There are 5 hidden switches. A switch that is on adds its own fixed numbers to the row, and there is some noise. The rows also spread widely along 2 directions, which tell nothing about the answers.
Some rows, each with its switches (1 for on, 0 for off) after it:
[-42 -15  -6  -3  -4  32   6  -4  12 -30 -23 -14  -2  -6] | 0 0 1 1 0
[-21 -11   9  -2   2  28   6  -4  -1 -17 -23 -14  10  -7] | 1 0 1 1 0
[-12 -20   1   7  -4  13  16 -25   4  15 -12  13  12  -2] | 1 1 0 0 1
[-13 -14 -15  14  -3  11  32 -14  15  11 -24  11   0  22] | 1 1 0 1 1
[ -5  -1  -5   7  -1   8  34   0   7   2 -22  13  -1  19] | 1 1 0 1 0
[ -9 -16  -1   3  -4  13  19 -11  11   4 -11  14   0  -5] | 1 1 0 0 0
[  6  -8  11   4   3  13  22   1   0   1 -17  -3  -3   6] | 1 0 0 1 0
[ -4 -11  -9  12  -2   7  32 -11   6  17 -20  14   3  27] | 1 1 0 1 1
[ 19  -5  13   6   6  -2  28   8  -8  19 -13  -1 -12  28] | 1 0 0 1 0
[-22 -15 -13   7  -1  16  18 -14   4   8 -24   7   8  25] | 1 1 1 1 1
[-30  -5 -10  11 -10  15  29 -13   7   2 -19  11   8  18] | 0 1 0 1 1

New rows, each followed by its switches (1 for on, 0 for off):
[  0 -19  -7   3   2  -5  16 -14  -9  36  -6  15   5  32] | 1 1 1 0 1
[-24  -6  -9  -1  -4  19  20  -6   2 -12 -24   8   7  10] | 1 1 1 1 0
[-11   1  -7   9  -3  -3  34  -6  -5  22 -11  18   0  42] | 0 1 0 1 1
[-48  -8 -13   0 -10  24  14 -16   1  -9 -21   8  17  13] | 0 1 1 1 1
[-27 -23 -14  16  -5  19  26 -10  22  -4 -21  -7 -16  12] | 0 0 0 1 1
[-40  -5  -7  -2  -5  16  16 -13  -6  -3 -17   9  17  22] | 0 1 1 1 1
[-32 -16 -15   3  -4  23  18 -16   8  -2 -26   5  10  15] | 1 1 1 1 1
[-18   1  -3   9  -5   3  31  -9  -3  17 -15  17   7  30] | 0 1 0 1 1
[-33  -2  -1   6  -7  18  22 -16   0  -1 -20  11  20   8] | 0 1 0 1 1
[-11 -15   9  -6   3   6   4  -2 -14   6  -3  -3   0   7] | 0 0 1 0 0
[-28 -28 -15   4  -6  21   8 -24  10   7 -18   6   8  -1] | 1 1 1 0 1
[-37 -24 -15  10 -12  22  18 -26  16  -3 -14  10   2  -6] | 0 1 0 0 1
[-23 -12  -4   7  -5  21  23 -20   9  -3 -28   8  14   3] | 1 1 0 1 1
[-18  -5   5   3  -4  22  20 -18  -2   3 -24   8  28   1] | 1 1 0 1 1
[  3 -11   3   3  -3   4  23  -6   1  15 -10  19   0   9] | 1 1 0 0 0
[-14  -6  20  -1   2  28  11  -6   1 -18 -23 -11  15 -19] | 1 0 0 1 0
[-20 -17 -29   9  -4  10  32   0  21  -5 -24   9 -21  33] | 1 1 1 1 0
[-23 -27   4   5  -3  22   5 -20   5   2  -9  -5   5 -14] | 0 0 0 0 1
[-21 -11   4   0   2  14   8  -7 -13   5 -12  -8   7  22] | 0 0 1 1 1
[-27   9   5   0  -7  14  24  -3  -3 -14 -19  15  14   6] | 0 1 0 1 0
[ 16 -20  -5  11   0 -10  28 -12  -4  44  -6  22  -6  33] | 1 1 0 0 1
[-25 -27 -24   6  -6  15  17 -10  23  -6 -16   8 -15   4] | 1 1 1 0 0
[-10 -18  -1   8   0  25  22  -4  18 -14 -25 -10  -9  -8] | 1 0 0 1 0
[-23  -4  11   1  -3  25  20 -22  -2  -1 -24   9  34  -6] | 1 1 0 1 1
[-34 -22  -8   9  -7  34  17 -16  20 -17 -24 -12  -3  -4] | 0 0 0 1 1
[-12 -17 -21   8  -1   6  28  -7  10  19 -20  11 -11  43] | 1 1 1 1 1
[-12 -38  -8   5   3  19   2 -20  12  12 -13  -9  -7   1] | 1 0 1 0 1
[-17 -11  -8   8  -4  15  27 -15  10   6 -24  11   8  14] | 1 1 0 1 1
[-42  11   6 -10  -5  18  12  -4 -14 -20 -18   9  27   0] | 0 1 1 1 0
[-22 -10   0   7  -4  20  23  -1  15 -18 -20  -8 -12   0] | 0 0 0 1 0
[-35 -10  -4   4  -9  34  24 -13  20 -31 -32   2  11 -19] | 1 1 0 1 0
[-28 -15 -10   9  -5  26  25 -22  17  -8 -29   6  12  -2] | 1 1 0 1 1
[-20  -9  -4   9  -6  22  26 -19  11  -5 -28   6  15   5] | 1 1 0 1 1
[-27 -14  -7  10  -8  24  24  -1  19 -21 -23  -7 -17   0] | 0 0 0 1 0
[-27  -2 -11  12 -10  11  28 -13   8   3 -22  13   2  24] | 0 1 0 1 1
[ -3 -21   8   5   1   5   9 -14  -3  22  -1   0   0   8] | 0 0 0 0 1
[-44 -21  -2   7  -9  40  13 -18  24 -30 -28 -18   8 -22] | 0 0 0 1 1
[-27 -27 -20  13 -12  11  23 -21  19   9 -10  16 -10   6] | 0 1 0 0 1
[-15 -19 -38  13  -4   6  37   4  24   2 -23  10 -36  43] | 1 1 1 1 0
[ -9 -34 -20  19  -2  20  28 -13  34   4 -25  -9 -27  15] | 1 0 0 1 1
[-17 -17  12   3   1  34   9 -19   3  -8 -23 -12  22 -16] | 1 0 0 1 1
[-15 -11   0  10   0  12  23  -8   2   9 -15  -4  -3  20] | 0 0 0 1 1
[  1 -11  12   6   7  17  17 -11  -3  12 -18  -9  12   9] | 1 0 0 1 1
[  3  -8  -6  13  -1  -2  35  -8   1  28 -17  16  -1  39] | 1 1 0 1 1
[-18  -8   1   7  -2  19  24 -15   4   3 -23  11  19   5] | 1 1 0 1 1
[ -1  -8  14   3   5  18  20   2   3  -4 -19  -7   1  -3] | 1 0 0 1 0
[  5 -15  29  -4   8  12  -1 -20 -17  24  -6  -3  27 -12] | 1 0 0 0 1
[-15  16  12  -1  -4   3  26   2 -17   0 -14  16  15  17] | 0 1 0 1 0
[-24 -18  16  -7  -2  20  -9 -20 -16   5  -5  -4  23  -7] | 0 0 1 0 1
[-42 -18  -6   5 -11  25  10 -27  10  -5 -13  10  16 -15] | 0 1 0 0 1
[ -6 -24  -6   9  -5   9  20 -23  11  20 -13  14   0   5] | 1 1 0 0 1
[-13 -20   3   5  -3  17  11  -8   7  -6 -10  -4 -11 -11] | 0 0 0 0 0
[-10   1  33  -7   5  30   5  -6 -13 -14 -22 -11  31 -23] | 1 0 0 1 0
[-17 -32 -24   7  -4  10  15 -19  15  19 -12  10  -9  20] | 1 1 1 0 1
[-42 -12 -20   5  -9  19  22 -14  10  -5 -21   8   3  23] | 0 1 1 1 1
[-23 -12   3   6  -2  22  16 -13   6  -5 -18  -8   4   3] | 0 0 0 1 1
[ -6 -20  -1   7  -1   8  18  -4   9   8  -5  -1 -20   5] | 0 0 0 0 0
[ -7 -29  14   2   2  27   2 -22   3   8 -14  -9  18 -23] | 1 0 0 0 1
[-32  -1  -9   5 -10  15  31  -3  12 -16 -20  13  -3  11] | 0 1 0 1 0
[-53  -2  -6   2 -16  36  20 -14  20 -43 -29   5  16 -24] | 0 1 0 1 0
[-37  -2   3   3  -9  23  20 -16   0 -11 -21  11  25  -1] | 0 1 0 1 1
[  8  -7  14   5   7   9  24   3  -2   7 -17  -5  -5   9] | 1 0 0 1 0
[-24  -8  -1   0  -1  18  12   4  -1 -11 -15  -7  -5  12] | 0 0 1 1 0
